Each cloud of rows lies close to a flat space through zero, with a little noise off it, and is much wider in some directions of that space than in others. After each cloud: how many dimensions does that space have?

[[  4   7   7   3   2 -15  -7  -1  -1  12   6  -7  -2  -6   3]
 [  1 -10  -1   5  20  17   4   2  18  -4  -2   6  -2  -8   9]
 [ 10  15  11  -4  -4 -29 -26   6  -5  14  -1 -23  -1   0   9]
 [ 12  14   2  -4  -5 -12  -8  -7 -15   7   8   2   1   2 -12]
 [  3  12  11   6  -1 -16  -8   4   3   7   4  -8   5  -7   7]
 [  2  12   9   6   0  -9   6   5   5   0   3  -7  -1  -3   4]
 [ -8  -2   1   3  -2   1  10   4   4  -5  -3  -3  -1  -1   3]
 [  0  15  -2  -5 -20 -15  15  10 -14 -17 -11 -20 -10  18   1]
 [ -4  -2  -5   0  -6   4  18  -9 -12   3   7  12  -4   0 -18]
 [ -1 -17 -10  -7   7  25   6  -1   2 -14  -8   8   0  -1  -6]
 [  2  -8  -9  -6  -4   8 -10  -8 -11   2   2  12   6  -1  -7]
 [-15 -17 -13  -8 -12   0   5   0  -7   4  -7  -2 -10  17  -3]
 [ 10  14  -6 -13 -19 -14 -13  -1 -20  -5  -3  -8   0  23  -7]
 [  8  11   6   0  -7 -12 -23  -6  -8  10   8   3  14  -4  -2]
 [ 21  14   9   4  10 -13 -43   0   0  10   3  -4  14 -19  23]
 [  9  16   2   3   1 -18  -8  -2   1  11   6  -2  -8  11  12]
 [-11  -7  -9  -5 -12  -3   3   5  -1  -4 -10  -7  -6  16   5]
 [-16  -8   1   6   4  10  32   7  16  -8  -3  -1  -9   4  -2]]
 => 8

[[ -5   8  13  -6   5  -3   3   4  -1   0  -6  -4   1  12   6]
 [  2  -4  -1   1  -1   1   0  -1   0   1  -1   1  -3   0  -2]
 [-11   7 -21 -20  -7  -5  -2   0  -2   6  14  -2  31 -19  -6]
 [ -6 -11  -6 -13  -6  10  -5  -5  -5   2   1   8  -4   2   4]
 [ -4  -9  -3 -10  -4   6  -2  -2  -5   1   0   6  -2   1   3]
 [ 14  -5  25  17  12   4   1   2  -2  -5  -5   2 -22  22  16]
 [ -1   7   2   0   3  -4   1   3   1   0   3  -5   8  -1   2]
 [  1 -16 -19  -3 -13   9  -5  -8   0   2   0   9  -8 -13 -11]
 [ -1   2  -6  -3  -1   0  -3  -2  -1   1   9   1   9  -5   3]
 [  9   2  -7  14   2  -5  -1  -1   4  -1   9  -2   6 -13  -3]
 [  3   0  16   5   7   5   0   1  -2  -3  -5   1 -12  17  11]
 [  3  12   7   8   6  -4   3   2   3  -2  -1  -5   2   3   3]
 [-12  14 -18 -21  -4  -8  -1   3  -2   5  17  -6  39 -18   0]
 [ -9   5  -9 -12  -4   0  -1  -1  -1   3   3   0  11  -5  -2]
 [ -2 -18 -11  -8 -10   2   0  -2   0   2  -6   5  -4  -8 -13]
 [  1 -12   1   6  -4  13  -2  -8   0  -2 -13   9 -29   8  -4]
 [  0   3  -4   4  -2  -3   0  -1   3  -1  -3  -2  -2  -4  -8]
 [  7  -6  12  16   4   5   1  -2   3  -4 -14   2 -27  13  -2]]
 => 5

[[ -3 -11  -9  -8  13  -4   3  13  -7  12   4  13 -22   1 -13]
 [ -5   2 -15 -15   9  28   3 -20  13  16  -5  -7   7  -9  20]
 [ 16 -17 -18  -5 -14  12   3   2   6  31  14  22 -16   5  13]
 [ 15   4  14  -6   4 -16  -3   0  16   9  14   8 -16  20  26]
 [ 31  -8  -7   3  -8 -42  16  23  -5  11  26  16 -19   8  27]
 [-16  14  27  17  -5  -3  -7   1 -11 -30 -17 -13  25  -1 -30]
 [ 19   2   9  13  -6 -39   9  13  -5  -4  15   8 -10  13   3]
 [ 13 -22  11 -29 -41  52 -20  17   3  52   6  46 -14  24  -4]
 [  0  -9   5 -15 -12  18 -16   6   2  11   0  20 -16  18 -13]
 [  7   3  23  -7 -24  13 -18  -1  12   9   2  14   0  25   2]
 [ -7   1   9  53  21 -40  -4 -15   9 -39   3 -20   3  -8 -15]
 [ -1   4  17  -2  -9  30   0  -9   6  26  -5   9  16   7  -6]
 [  7  12  29   9  -4 -22  11  16 -12   9   2  14   1  22 -27]
 [  7  -4  -2   5 -35  35  -5 -12   8  19  -2   6  20  -1   5]
 [ 10 -13  -4   0  -3  13  18  17 -12  37   5  21   3 -11   0]
 [-30 -27 -23 -35  12  54 -34   4  -2  -8 -16   0 -17 -24  -3]
 [ -5   8 -12 -15  -1   4  -3 -12   6  -8  -4 -10  -4   7   6]
 [ -2   4  35 -17  -5  -2 -14  29 -10  -2  -3  16  -6  18 -13]]
 => 8

[[ 16  36 -11  -4 -19 -19  26 -15  -4   6  -6  -6  23 -26  -1]
 [ -1  24   9 -11 -12 -15   3  -5  -3   6 -12 -11 -11  -7   2]
 [ 20  11 -13   5  -3  -7  21 -10   1  -2   9   5  34 -23  -1]
 [  3   8  10   1   1  -6  -1  -4  -2   4   5   9   4 -12   9]
 [  4  11   5  -2  -3  -7   1  -4  -2   3  -1   1   3 -10   6]
 [-13 -24   3   9  10  14 -16   7   0  -2   4   7 -14  14   5]
 [ 16  13 -15   5  -3  -7  22  -9   0  -1   8  10  32 -19   0]
 [-17 -12  -2 -16   5   7 -10  20  -1  -6 -11 -11 -29  36 -18]
 [ -7   9   9  -5 -12  -3  -8  -4  -1   4 -14 -18 -19   2   2]
 [ 22  24  17   5   1 -23   9 -16  -4   9  16  18  30 -43  20]
 [-13 -12  -8  -8  -4  10  -7  10   1  -5 -14 -19 -23  28 -15]
 [  6  21  17  -8 -10 -16  -3  -9  -3   6  -5 -10  -1 -18   8]
 [-22 -40   3   0  21  24 -24  23   3  -9   2   4 -30  42  -8]
 [  4 -15  -7   5   1   9   0   0   5  -4   2  -7   8   2  -3]
 [  6 -12   4   9   1   6  -5  -3   4  -2   5  -3   8  -6   4]
 [  4 -10  -7  -5  -1   5   1   6   6  -6  -5 -15   0  10 -12]
 [  5 -23   4  29  10  15  -7 -11   3   3  20  23  19 -20  22]
 [ 11  36   0  -3 -29 -18  13 -21  -3   9 -16 -22   6 -27   4]]
 => 5

[[ -2  -6  13  12 -15  10  11   3   0   2   0  12 -15  -7   1]
 [  5  -1 -15   8   0  -9 -10   2   1  -7   9   9  22  -6 -29]
 [ -7  12 -17  -3  -5  -5  -7 -12 -31 -11   2  19  15  -3  -7]
 [-21 -10 -19  17  -8   6  15 -14 -18  -4  -5  32  16   3 -14]
 [  2   1   2  -5 -13  -1  -3   4 -18  -2   4   4   1  -9   1]
 [ 23 -31  -6 -19  11   4 -18  -4  19  -1  13 -20  29  -6   6]
 [ -1 -16  15   6 -15  14  16 -17   1   9   3   7 -13   4   4]
 [  7   5   1 -12  -1  -9 -17  -2  11   9   6  -2 -10   7  12]
 [ -2  -2 -18   1   6  -4  -2  10 -16 -14   0  -2  32  -9 -23]
 [  1  15   8  13  -3 -17  -3  19  28  14   2  -3 -27   9 -15]
 [-11  13  -3  16  -1  -3   3   8   3  -5  -5  20  -8  -4  -7]
 [  5 -10  -9   0   0   4  -5  -9  -4  -8   7   6  21  -6 -10]
 [ -2   9  -2  -2   6  -3   0   8  -4  -4  -5   1  -3  -6   5]
 [-18  32  26  13 -29  17  10 -15 -31  -6  -5  24 -43   1  23]
 [ -8  12   5  29   1  10  12   3   5 -13  -2   3   4  -3 -28]
 [-10   9   0 -17  -3 -15   1   6  -4  20 -12   8 -33  10  36]
 [ 11  -5  -3  17  15   2  -2  10  19 -16   7  -9  29 -13 -38]
 [-17  -2  -5   6 -10  -7   1  23   3   9  -8  -9  -6  15   4]]
 => 9

[[ -8  -2   9  25  18  -5  43 -10 -16 -13  38   9  26 -14   9]
 [  6  10  -7 -13  -7  12  16 -21  10   1  -7 -28  19  19  13]
 [ 15 -22 -26 -29  19  22  -6   2   5  24   0  16  -1   7 -17]
 [ 13   0 -28 -20  -5  -3 -44 -18  -5  30 -15   1   3 -22   1]
 [ 12 -10 -11   2   0  -5  -7   8 -15   6  -4   6  -9  -2 -16]
 [ 23   0  20 -14 -23  41  32 -17 -12 -30 -38 -12  -5  33  -5]
 [-17  30  -3  -3   3 -20 -11  -5  21  20  -9 -13  18 -28  -9]
 [  3  -1   9  10 -14  -4 -16  -3   1   6   1  -9 -10   4   8]
 [-17 -11   6  33 -21  27   5 -12  13 -18  -4 -15   4  50  -9]
 [-46   3  11  11  19 -12  -3 -11   6 -20  -6 -20   5  11 -20]
 [ 10  -1 -19   1  12  12  32 -21  -6  31   7  16  21  23 -35]
 [ -1   3  -1  -7   5 -11 -12  14  18  18  15  13 -12  -7   4]
 [ -6  15  10  22  33 -12   9   6  29 -10 -23  -5  15  12 -25]
 [ -3  -9   7   1 -10   4 -24   9   5  10  10   5 -16 -19   4]
 [  3  -3   8  20 -17  10   7   1  19 -30 -15 -25 -17  46 -11]
 [-35  33  23  35  -3 -17  21   1  12 -35 -14 -17  21 -18 -14]
 [ 13  11   1   3 -11  -5 -20 -20  22  -6   2  -5  -8  -2  23]
 [ 10   0  10   7  10   3  20  -9  -3   2   5  -1   9  -2  -8]]
 => 13

[[ -8  17 -16  14 -33  -5   7  11   0 -10   5  -5  32   2  -5]
 [-10  -8   7  10   5   0 -11   1   0  -7   3   8  -9  14   2]
 [ -4 -24  23  -2  37   4 -16 -10   0   4   0  14 -37  12   9]
 [-17 -10   5   6  -9   4 -11   4   6 -16  -9   9 -19  11  -1]
 [ 17  -5   3 -26  12   8   6  -6   2  11 -15  -7 -20 -17   1]
 [ -9  -9  14  13  19  -2 -13  -3  -3  -1  13  10  -8  19   7]
 [  4  -3   3  -3   9   1  -1  -3   0   5   0   1  -5   0   3]
 [  6  -8  14   1  31  -1  -6  -9  -5  12  11   6  -8   7   9]
 [ -5  16 -16   8 -31  -2   8   9   1  -8   2  -5  26  -4  -7]
 [ -7  12 -12  10 -26  -3   5   7   1  -8   3  -3  22   0  -5]
 [ -3  12  -7  15 -10  -7   3   4  -3  -2  13   0  26   6  -2]
 [ -3  -7   5  -7   1   5  -5   0   3  -4 -10   3 -16  -1   0]
 [-11  -8   7   9   4   0 -11   0   1  -7   3   8  -8  12   2]
 [ 15   0  -3 -21   6   4   8  -4   1   8 -12  -7 -10 -19   0]
 [ -5  -5   4   1   3   2  -5   0   1  -3  -2   4  -8   5   1]
 [ -1  17 -18   2 -36  -2  11   8   3  -8  -5  -9  25 -11  -9]
 [  5  -1   0  -9   3   3   3  -2   1   4  -7  -3  -8  -7   0]
 [  9  12 -14  -8 -18   0  13   4   0   1  -7  -9  15 -15  -6]]
 => 3
